There are 5 ways to turn a row about zero (a turn may also mirror it). The second row of each pair is the first, turned, with some noise. The first 50 pairs use one turn. New pairs use 2 turns, one after the other, and a turn may come again.
Known pairs, each followed by its turns in order:
[-22.6 -34.5 -22.9 -26.6  -3.1  21.5 -38.2   7.4  31.9]
[-41.7 -34.2  38.3  21.5 -12.7 -28.6   4.2  -3.0  -4.8] | Z_690

[-15.7  37.7  16.6 -28.0 -12.4 -39.5   3.9   4.1  36.8]
[ -6.0  13.7  20.2  18.4   9.5  -4.3 -31.6   2.3  67.3] | Z_338

[-10.7  29.7  16.4   6.2 -27.8  21.9 -13.1  44.0 -33.0]
[ 40.8  29.9   0.5 -13.2 -30.7  31.0  24.3  23.3 -20.6] | Z_372

[  9.2   7.4 -31.3  31.7  10.9  11.6   3.3 -23.1   6.3]
[ -5.0 -13.0 -26.7   9.8 -26.9 -13.7  21.9 -20.5   8.4] | Z_295

[ 29.0  -9.2   2.0   5.3 -13.8  10.2   7.6  30.6   1.7]
[ 22.2 -34.8  -0.1  -4.6 -13.4  15.0 -10.7   0.8   3.7] | Z_690

[ 36.7  35.9  24.2  13.5  -2.9  -0.6   5.3 -17.5 -34.5]
[ 22.1  31.8  20.4 -35.0  15.1  -7.5 -26.5 -18.6 -18.1] | Z_426

[-13.8   6.4  -9.2  36.2  -5.6 -20.9 -20.6 -16.5  29.1]
[-36.7 -21.7  15.0 -12.7 -22.1 -16.3 -13.7  -4.6  -3.7] | Z_426

[-15.1  28.2  32.9 -26.3  -2.4 -42.3  -6.6  40.0  18.6]
[-29.9  36.5 -18.4  29.0  -7.9   0.2 -38.7  -8.6  38.9] | Z_426

[-33.8  24.6 -30.8 -28.3  10.6  28.7  21.3  -5.2 -22.6]
[ 19.4 -38.9  34.2 -27.9  -6.7  20.4  12.2  -8.4  -6.4] | Z_372

[ 35.5  18.2 -35.8   2.9  29.5   9.0 -35.8  21.8  18.6]
[ -1.5 -14.0 -41.4  32.9  -4.8  42.6  -4.2 -29.3  -3.1] | Z_372

[ -8.0  -4.3  -9.9   6.9 -17.2 -40.3  10.5  19.7 -25.7]
[  7.8   7.6  29.9 -35.5  14.3  -3.9  27.1   2.1  13.5] | Z_295

[ 14.1  22.4 -12.5 -30.4 -38.6  37.6  24.7 -35.4  31.3]
[  8.8   8.3 -43.9  17.0   1.7 -29.6  -0.4   2.5 -68.1] | Z_426

[-43.8  -9.0  31.4   8.3 -14.9 -23.9 -19.8  43.7  -0.9]
[  3.0  46.6  13.6 -20.5  15.6 -11.6   6.3  54.4  20.0] | Z_338

[ 22.3  32.5 -28.0   0.5 -23.9  19.8  21.6  20.8  24.3]
[-16.2 -28.8  -7.3 -29.2 -17.9  36.5 -12.2  21.8  25.9] | Z_690

[ 32.4   9.8 -14.4  42.6 -20.0  11.3  17.9  27.8  42.2]
[ 46.3 -16.1 -27.9  31.7   9.4 -23.6  27.7  10.6  36.2] | Z_295

[ 12.4  42.1  18.0  11.6   6.4  14.2  40.4 -31.4 -22.1]
[-19.2 -16.8 -12.5  11.5  20.0 -36.4  23.6 -33.7 -41.8] | Z_295

[-14.7  17.3  -3.0 -34.2 -29.0  41.0  28.9 -43.7 -10.7]
[-23.2 -51.3 -15.0   4.9 -59.6  12.2 -19.3   2.1  12.4] | Z_338

[-17.9  40.7   9.5 -37.8  26.0 -41.1  23.5 -11.6  16.3]
[ 11.2  11.4  42.0  21.0  -9.6   3.6  22.0 -12.7 -59.1] | Z_295

[  6.2  30.7   6.4 -43.7  10.2  14.6  39.5  27.9  29.2]
[-16.1 -23.5  31.8  26.1  -6.6 -37.1  -0.3  -7.0  36.8] | Z_338

[ 19.9   5.7   3.8 -30.9  22.1 -20.7 -10.0 -25.5 -40.6]
[ 23.6  39.5  33.4 -19.5  31.3 -17.8  -7.2  -5.9  -1.0] | Z_690

[-15.8 -32.5  -2.9 -37.1  12.3  -1.7   2.0 -28.7  11.3]
[-18.5  22.3  41.2   1.7 -22.0 -25.4  11.2 -31.4  -8.9] | Z_690

[-23.7  35.7  18.2 -16.6  19.3  -6.5  39.1  18.7 -40.6]
[ 6.8 71.5 20.4  6.8  9.3 15.6 22.5  5.0 13.2] | Z_426

[-23.6  25.7  23.8 -23.3 -38.0  19.4  41.0   9.3  -0.1]
[-16.0   3.6  -9.6 -25.3 -30.2  48.7  39.6   1.9 -34.3] | Z_690

[-26.1   2.4 -27.3  34.8  28.0 -23.7 -14.2  35.0 -21.3]
[ 12.7  16.9  16.5 -32.1 -43.2 -39.4  12.1  20.2  15.4] | Z_295

[-30.6  22.5   7.9  36.4  18.8  34.7  11.5  -9.6 -17.3]
[  6.8  15.7  40.6   4.2  -8.3 -33.5  38.3  -2.3  -6.7] | Z_426

[ -7.0 -14.7 -41.3 -40.2  40.5 -23.8 -26.9 -35.9   6.3]
[ 16.4 -33.4  43.2  35.3  31.0  43.0 -13.3   0.5 -18.8] | Z_338

[ -9.6 -29.0 -24.5  16.6  -8.3 -28.6 -25.7  40.6  15.6]
[ 31.4   4.1  22.6 -19.0 -18.4   7.8  -0.1  27.4  44.5] | Z_295

[  3.3   9.0 -33.3  12.6 -33.4  -8.7  -9.6 -28.5  33.0]
[-10.0  -9.3 -21.4  -3.4  22.6 -15.5 -21.1  -1.0 -44.2] | Z_372

[-18.0  39.4   3.6  16.8   4.6  38.7 -33.5  24.4 -21.5]
[ 32.4  15.0  13.3  15.9 -13.1  40.7  25.3  -5.7 -40.6] | Z_372

[ 16.1 -35.3  -7.6 -13.7  -1.4  26.2  33.2  22.0  -3.4]
[-36.6 -17.6  20.7 -16.2  -9.6  -6.9  29.8  -5.3 -18.9] | Z_338

[-16.8 -23.7  31.8 -25.2 -39.5   9.3  25.2 -16.3  -0.7]
[ 22.8  16.3 -54.9 -12.3 -31.4 -13.1  19.0  -3.0   2.3] | Z_426

[ 15.0 -12.3  44.1 -22.1  25.2  32.4  -1.7 -21.2 -15.9]
[-13.7  -9.2 -18.6   4.3  11.9   2.9 -46.3 -25.1 -34.9] | Z_295

[-30.0   8.9  18.7  21.2 -40.6 -18.1  28.9  30.5  -3.5]
[ 17.4  27.8   6.2 -38.1  16.9  -5.3  21.7  50.8  -0.1] | Z_372

[ 33.4  23.6  40.5  -7.0 -12.8 -38.7  26.9  33.6 -11.0]
[ -5.4  15.3 -22.0   2.1  21.6 -12.9  40.3  -6.1  57.9] | Z_338

[ -6.2 -24.0 -23.1   6.3 -40.7  30.8  -4.7  43.1 -20.0]
[ 21.1 -42.9  14.1  17.6 -23.3   9.2  23.2  39.7  -9.5] | Z_690

[  3.0  17.1  26.9  19.8 -24.6 -22.6 -26.2 -27.5  20.5]
[ 19.3  24.0 -25.6 -21.9  10.2  20.5 -41.6  -5.9  26.8] | Z_338

[ -1.7  14.4  22.8 -26.8  29.2   8.9 -12.4 -40.7 -42.3]
[ 12.6  43.7   9.2 -34.1  26.5 -40.9  10.0  -1.5 -23.9] | Z_690

[-36.6 -39.8  40.1 -24.7  21.2 -16.7 -19.1 -30.6  18.3]
[-29.6 -13.9 -38.2 -29.9  15.5 -22.7  30.0   2.9  47.9] | Z_426

[  2.9 -24.4  11.0   6.9  12.1  33.4 -17.3  30.4 -43.7]
[-11.7   8.8  19.2  16.5 -51.7  32.0  20.1   6.0   4.8] | Z_372

[-27.3  -6.1 -22.2   4.1  14.9  18.6 -33.9  15.6  13.4]
[-14.0  19.0 -13.2   3.3 -36.0   1.4 -21.6  34.2  12.0] | Z_295

[-17.2  30.7 -31.4  -5.2  42.8 -12.3  28.1  -0.7  -0.6]
[ -2.8 -16.4  -3.1  59.7  15.3 -23.7 -12.4   6.8  -7.5] | Z_338

[  2.2 -10.7  12.6 -10.6 -28.0  -7.6 -32.4  21.3 -11.9]
[  6.4  32.6  -5.1  -4.1 -27.9   7.5 -20.9  14.7 -11.3] | Z_372

[-25.0  23.9  29.3  31.6  16.6   2.9  43.3 -27.1 -38.7]
[  1.3  47.3  30.3 -28.6 -14.8 -15.4  40.5 -18.1  -0.5] | Z_426

[ 24.4  16.5  -5.1  34.1 -22.5  -1.1 -31.9 -24.8  32.4]
[ 16.0  32.0 -10.9 -18.5  -7.0  10.5 -33.4 -40.6   2.2] | Z_338

[ 23.5  41.6  -3.8 -21.4  42.1  16.8   7.7  -1.0 -42.0]
[ 16.5  33.5  10.1 -48.9  15.2  -0.1 -27.4  31.4 -14.8] | Z_690

[ -6.2 -13.7  37.1   2.0   7.6  17.9 -43.3  14.2 -27.9]
[ 24.5 -16.1  12.8  -6.6   4.0 -32.7  -7.6  10.1  49.7] | Z_426

[-25.7   2.0 -10.9 -34.3  14.3  32.3  28.9 -15.2 -29.5]
[  9.8 -39.7  46.1 -24.2 -19.0   5.2  14.1 -19.3   6.3] | Z_372

[ 23.4 -35.1   0.4 -35.3 -16.4  33.0  20.3 -19.5 -38.6]
[-28.4  18.3 -31.0 -29.9  41.1  22.7 -19.2 -36.6   3.6] | Z_295

[ 39.7 -10.3  35.5 -17.3  30.4  -9.5  -1.7   0.1 -34.9]
[ 14.2   2.7  -9.4  33.3 -38.4 -18.8   6.9  -9.4  53.5] | Z_372

[ 14.0  36.7 -33.1 -41.5 -20.6 -24.2  41.9   9.7 -42.7]
[ 24.5  27.5  43.1 -24.8  -0.7  68.1   9.4  21.6  16.6] | Z_690

New pairs, each followed by its turns in order:
[ 30.3  23.8 -16.6   0.0 -32.0  -6.4  38.3  36.1  10.3]
[-22.7   9.9  18.0 -20.9  25.8  12.3  -4.6 -43.7 -31.3] | Z_295 Z_426

[ 37.5  28.8 -43.1  23.3 -36.7 -30.5 -42.4 -31.5  16.9]
[ 28.9 -19.3  37.3  38.1  43.8 -19.4  24.7  21.4 -52.5] | Z_426 Z_690

[-27.9  -4.1   7.8 -43.9  -7.5  18.7  23.6 -26.2 -20.2]
[  8.9  36.9  11.2  -5.2 -17.6 -39.3 -30.2 -10.9  24.4] | Z_372 Z_372

[ 22.1  -0.7 -42.2  26.2 -24.5 -17.7 -21.4  24.9 -43.7]
[ -8.5 -11.6  -1.2   9.9  44.7  -7.7 -61.7  13.7  26.5] | Z_426 Z_295

[ 29.3 -27.4  12.4  35.1  11.0  -0.1 -11.7  12.8  -1.9]
[ 11.0  46.1  23.7 -29.4   6.8   9.5 -13.9   5.2   2.9] | Z_338 Z_690

[-35.8   0.9 -43.2  -4.3  30.7  -8.3   0.3 -28.9 -42.5]
[ 36.1  -6.0  38.0  29.8   6.7 -51.8   2.2  22.8 -15.3] | Z_690 Z_295

[  6.3 -22.2  26.1 -16.8   9.8 -11.9 -43.2 -20.2   7.2]
[-3.2 -5.1 52.5  6.2 25.7  8.4 -4.1 -1.1 -8.8] | Z_426 Z_338

[ 37.7 -39.8 -28.9 -41.0 -18.7  40.7  12.9  21.5 -33.6]
[-16.0  19.6  25.9 -72.8 -10.1 -18.6 -33.8  21.6 -34.2] | Z_372 Z_372

[-26.8  29.4  35.1  27.3  34.8  41.2  -9.2  38.2 -12.0]
[ 19.5  -5.0 -67.7  -6.0 -20.8 -11.8 -24.5  37.6  27.8] | Z_338 Z_372

[  8.3  -0.3  18.1  31.8  40.5 -30.3  -8.2 -21.5  -7.0]
[ 38.3 -29.7  -6.6  -4.9 -25.3 -23.7  12.1  11.3  10.7] | Z_372 Z_295

[ 12.1 -27.8  16.8  37.1 -31.0   8.9  29.0  -9.0  10.8]
[ -7.6 -24.7  19.1  41.0 -15.4  30.9 -19.3  27.8   5.4] | Z_338 Z_338

[ 42.1  34.3  31.9  -5.7  13.3   4.1  25.1 -21.0   2.3]
[-37.0  15.4  -9.9 -38.0   4.4  33.7  -6.4 -15.0 -39.3] | Z_372 Z_426

[ -3.5 -30.7 -11.2  17.7  16.2  18.0  24.1 -17.2  34.6]
[-18.2  31.4  -8.3   1.8  -7.7  28.0 -34.3   0.4  14.3] | Z_690 Z_338

[  6.5  22.6 -24.9 -37.0 -25.8 -27.3 -19.2  25.2  38.6]
[-17.1 -23.6  -4.5  36.9  24.6 -28.1   0.9  54.5  -1.5] | Z_426 Z_690

[ 17.2 -23.3   1.4  -2.9  14.0  -5.3  18.5 -16.0 -27.1]
[ 14.0   2.8 -13.1  10.7   2.2   8.2  -2.2 -30.7  34.1] | Z_690 Z_338

[  1.6  26.4  41.9  14.9 -42.6  36.7 -25.5  -7.1 -19.3]
[-44.8 -32.1   7.1  28.5  14.9  -4.2  44.4  -6.6 -19.0] | Z_690 Z_338

[ 16.0  19.7 -16.8 -23.6 -12.8 -29.8  28.0 -34.3  -3.4]
[-13.8 -24.3 -21.0 -27.2  11.2  43.0 -19.1  10.5  16.5] | Z_372 Z_426

[-25.7  29.7 -27.2  18.5  33.8  -4.3  -9.9  41.1   9.4]
[ 38.1  38.7  20.9   6.9 -18.2  -7.1   5.3  35.0 -28.7] | Z_690 Z_338

[-37.0  11.6  24.7  -3.6   7.3  14.5 -33.0   0.4 -41.9]
[ 31.1 -22.2  -2.4  10.0 -12.8  19.6  23.0  34.6  39.8] | Z_690 Z_372

[ 22.2  12.3  12.1 -41.9 -30.2  28.2   4.7  32.8 -40.9]
[  8.9 -24.0  27.2 -42.8  -0.2  37.1  50.8 -17.4   9.9] | Z_372 Z_690

[-42.5   0.9 -10.5  12.4 -39.5  22.4 -40.7 -35.1  -8.3]
[ 40.4  18.4  21.6  32.2 -47.9  -0.6  11.4  30.4   8.5] | Z_372 Z_372

[-39.1  -6.7  36.0  19.0  11.6 -31.8 -34.5 -39.4 -39.2]
[ 14.1   9.1 -48.1   3.6 -12.4  -1.4  13.9  33.2  69.1] | Z_295 Z_426

[-19.2 -34.3 -28.9  -2.9 -30.4 -18.4  30.8 -42.6 -31.1]
[ 46.4  26.4 -26.9  46.5 -13.3  25.7   4.8  21.8 -17.0] | Z_426 Z_426

[-42.1  22.1  17.7  -5.5 -21.6 -40.8  40.1  17.6 -43.0]
[ 19.0   0.8 -37.6 -55.8 -22.9   3.7  -7.4  58.4  -0.4] | Z_690 Z_690

[ 18.2  17.4  -4.0  34.6 -27.3 -38.9 -16.3  35.9  14.3]
[ 54.0 -25.1 -16.9   9.0  36.6  -6.3  15.7 -24.0 -17.5] | Z_338 Z_372

[  9.3  -6.3  15.2 -34.7 -41.4  36.3  32.3 -27.5  22.5]
[-13.6  19.4 -48.8 -11.9 -53.5 -33.3   2.7  -9.2 -10.5] | Z_295 Z_295

[ 13.0 -30.1  26.7  40.7 -33.4  -4.4 -21.1  41.4 -20.8]
[-14.5  20.5 -28.4   0.0  13.9  25.3 -48.0 -28.6  47.5] | Z_295 Z_372

[  2.2   1.2 -24.7  41.8   3.5 -15.9  33.8  -0.2 -33.4]
[  2.2  29.8   5.5  26.2  -2.2  -1.1 -10.2  49.7  25.9] | Z_338 Z_690

[-39.6  34.2   8.6 -10.2  36.2  36.1  14.0  19.1  22.2]
[ 25.4 -24.1  -7.5  43.7  41.2  21.8  -4.2 -35.2  -4.0] | Z_338 Z_690

[ 22.6  37.3  25.4 -28.2  28.3  15.0  22.8  37.5  -9.5]
[ 45.6 -15.9 -33.5  14.9   9.2 -27.6 -24.4 -34.3   0.1] | Z_426 Z_338

[-26.6  22.7  43.9  -5.7  34.4   3.6 -22.3 -43.4 -24.2]
[ 58.0 -51.2   0.9  10.0   3.5   1.5   0.8   9.4  29.2] | Z_690 Z_372

[ 31.0  39.1  43.0  25.8 -34.9   8.1  20.0  -8.1  27.2]
[ -7.7  -1.3 -20.4 -15.3  60.3  -9.7  17.4  -8.6 -52.6] | Z_295 Z_338

[ -6.2  25.8   8.5  12.2 -17.6 -32.4   3.5  43.7 -41.9]
[ 28.9 -15.0  51.9  -2.0   2.1   1.8 -15.5  -7.7 -43.2] | Z_295 Z_295

[ 36.0  13.8  39.7 -33.7 -43.0  40.1  29.7   7.9  42.3]
[-53.5 -57.6  21.1 -22.3 -31.6  50.1  11.3  10.7  -3.1] | Z_690 Z_338

[-29.0 -33.9  28.6 -38.8   6.3 -18.4   3.8  -4.8  27.0]
[ 15.5  32.0 -21.1  11.3 -30.7  21.5  50.8  16.7   0.4] | Z_426 Z_295

[ 10.2 -26.4  34.6 -41.3 -34.4 -24.4  23.6 -23.8  20.8]
[-54.2  18.6 -31.4  -6.0  18.0   2.8 -45.3  28.6  15.0] | Z_372 Z_426

[ 36.4 -25.2  -0.4 -32.5 -38.1  32.3  16.2 -12.7  -3.8]
[ 13.1   3.3 -55.5  -3.3 -26.8 -25.6  40.5   6.6  -7.4] | Z_338 Z_426

[  6.3  23.5  43.3  -8.8  -4.2  36.7 -29.8  29.8  37.4]
[-12.1 -22.3  12.2   5.5  -0.9  53.9  26.1  45.1 -39.3] | Z_690 Z_338

[ 26.0  33.7  18.2 -33.7  29.4   0.9 -19.9  19.7   6.4]
[ 13.6  -0.2  -8.2 -11.6  41.9 -11.3   8.8  34.9  43.4] | Z_690 Z_426

[ 43.8 -33.2  -4.8   2.5  33.9  28.9  30.6 -41.0 -27.4]
[  1.8  24.6 -24.1 -13.4   7.9  17.4 -22.8 -68.6 -34.3] | Z_426 Z_295

[  8.8   7.3  34.8  43.5 -40.2  36.0 -14.4 -35.4  15.5]
[-29.9 -11.7  65.1 -27.9  16.4   4.5  29.8  10.1  22.2] | Z_338 Z_690

[-10.9  18.2  36.0  11.4 -29.8   6.5 -10.7  33.7   7.9]
[-18.7 -11.5  25.1   5.0  15.3  20.6  -7.8 -30.7  40.8] | Z_295 Z_426

[  6.7 -12.6   0.9  36.5  26.5   8.0  -0.9  -9.5  -3.9]
[-15.7 -29.5   1.3 -25.6  10.7   0.3  -1.5   8.5  14.7] | Z_426 Z_338

[  1.4   7.7 -29.6  21.8  -0.5 -38.2  14.3  23.3  22.6]
[-10.5 -45.3  16.7  22.6  -5.1 -35.9   7.9  -5.1   2.7] | Z_690 Z_426

[-42.2  14.4 -15.7   8.8  38.9  -2.7  20.6  34.4  25.1]
[-11.5 -25.8  -7.3  26.5  23.0  -5.1  23.2  54.1 -15.0] | Z_690 Z_690

[ 23.2  -5.9 -38.3  34.2 -41.4 -42.6  30.1 -25.3 -37.3]
[-15.5  -1.0 -26.9 -24.5 -17.1  39.5 -24.4  67.0  38.1] | Z_372 Z_372

[ -7.5  -2.3  23.0  -1.2  13.1 -38.9 -30.4 -37.5 -28.5]
[ -5.7  34.2  56.5  -9.4 -23.1 -10.1 -25.7   4.4  11.8] | Z_295 Z_372

[-13.7  -0.7 -23.3  12.2 -35.2 -21.0  34.3  -0.3  -9.2]
[  2.1  -4.0  -4.1 -22.8 -23.7  30.0 -16.0   9.9  33.4] | Z_372 Z_372

[-30.4 -32.4  14.2   0.8 -43.0  35.1  -2.2 -12.8  -4.3]
[ 29.2  -2.4   8.5 -16.3  26.2  18.8  34.2 -18.4  35.7] | Z_426 Z_295

[ 38.5 -22.6  29.5 -27.5 -31.2  20.8  32.4  27.1  41.2]
[  3.5  -8.0  23.7   2.7  19.0  60.6  13.4  19.8 -60.4] | Z_338 Z_295

[-34.9 -18.5  18.9 -25.7  24.9  -0.1 -15.0   6.7 -36.4]
[  6.9  22.9  -4.0  18.6   8.6 -30.3 -20.4  42.8  33.9] | Z_295 Z_426

[ 27.5  39.4 -44.0 -16.2 -25.6  13.7  40.4  39.3  40.9]
[-24.9  68.5 -29.0 -12.5 -11.4  43.7  13.3 -47.8   5.0] | Z_372 Z_295

[28.5  8.5 -9.4 -8.9 11.9 -5.1 16.0 41.6 -2.7]
[ 22.0  -3.2 -22.2   5.0  17.3   4.8  -6.2 -40.3  23.8] | Z_295 Z_338

[-32.0   4.9   0.1  16.2 -16.4  -8.3   8.0  24.5  26.3]
[ -5.6  12.4  11.8  -5.9  28.6 -11.4   1.6  23.3 -33.8] | Z_426 Z_372

[  3.3   7.5 -37.3   6.6 -22.0 -20.7 -17.4  26.5  22.4]
[ 16.5  34.0  -7.9 -26.0 -20.3   8.5   0.5  23.7 -27.1] | Z_426 Z_338

[ 33.1   2.8  20.8   6.1 -13.5  -6.3  27.8  -7.6 -42.9]
[-29.4   7.3 -16.0 -35.7  37.6  12.6  22.4  13.3  10.7] | Z_295 Z_426

[ 11.1 -36.3 -34.3 -42.5  10.7  17.7  18.4 -10.9 -42.5]
[ 39.5  13.4 -19.2  19.8 -50.9 -10.4  30.0   3.8 -22.0] | Z_338 Z_690

[ -6.8   8.7  20.6 -23.7  -0.3  23.0   7.0  32.1  23.8]
[ 18.6   6.7  29.6   4.2  -2.1 -14.5  38.7  19.6  -8.5] | Z_690 Z_690

[ 20.1  -3.4 -27.9  28.7  -5.5  36.2  -7.1 -24.9 -30.5]
[ 40.9   2.1  -0.3 -24.8 -18.5  10.6   1.2  32.7 -31.4] | Z_338 Z_426

[ 29.2  -6.0 -15.2 -42.6   8.0  11.4  22.8 -12.5  38.7]
[-25.3  -0.5   5.5 -10.5 -25.7  53.4  13.2   0.9 -12.6] | Z_372 Z_295

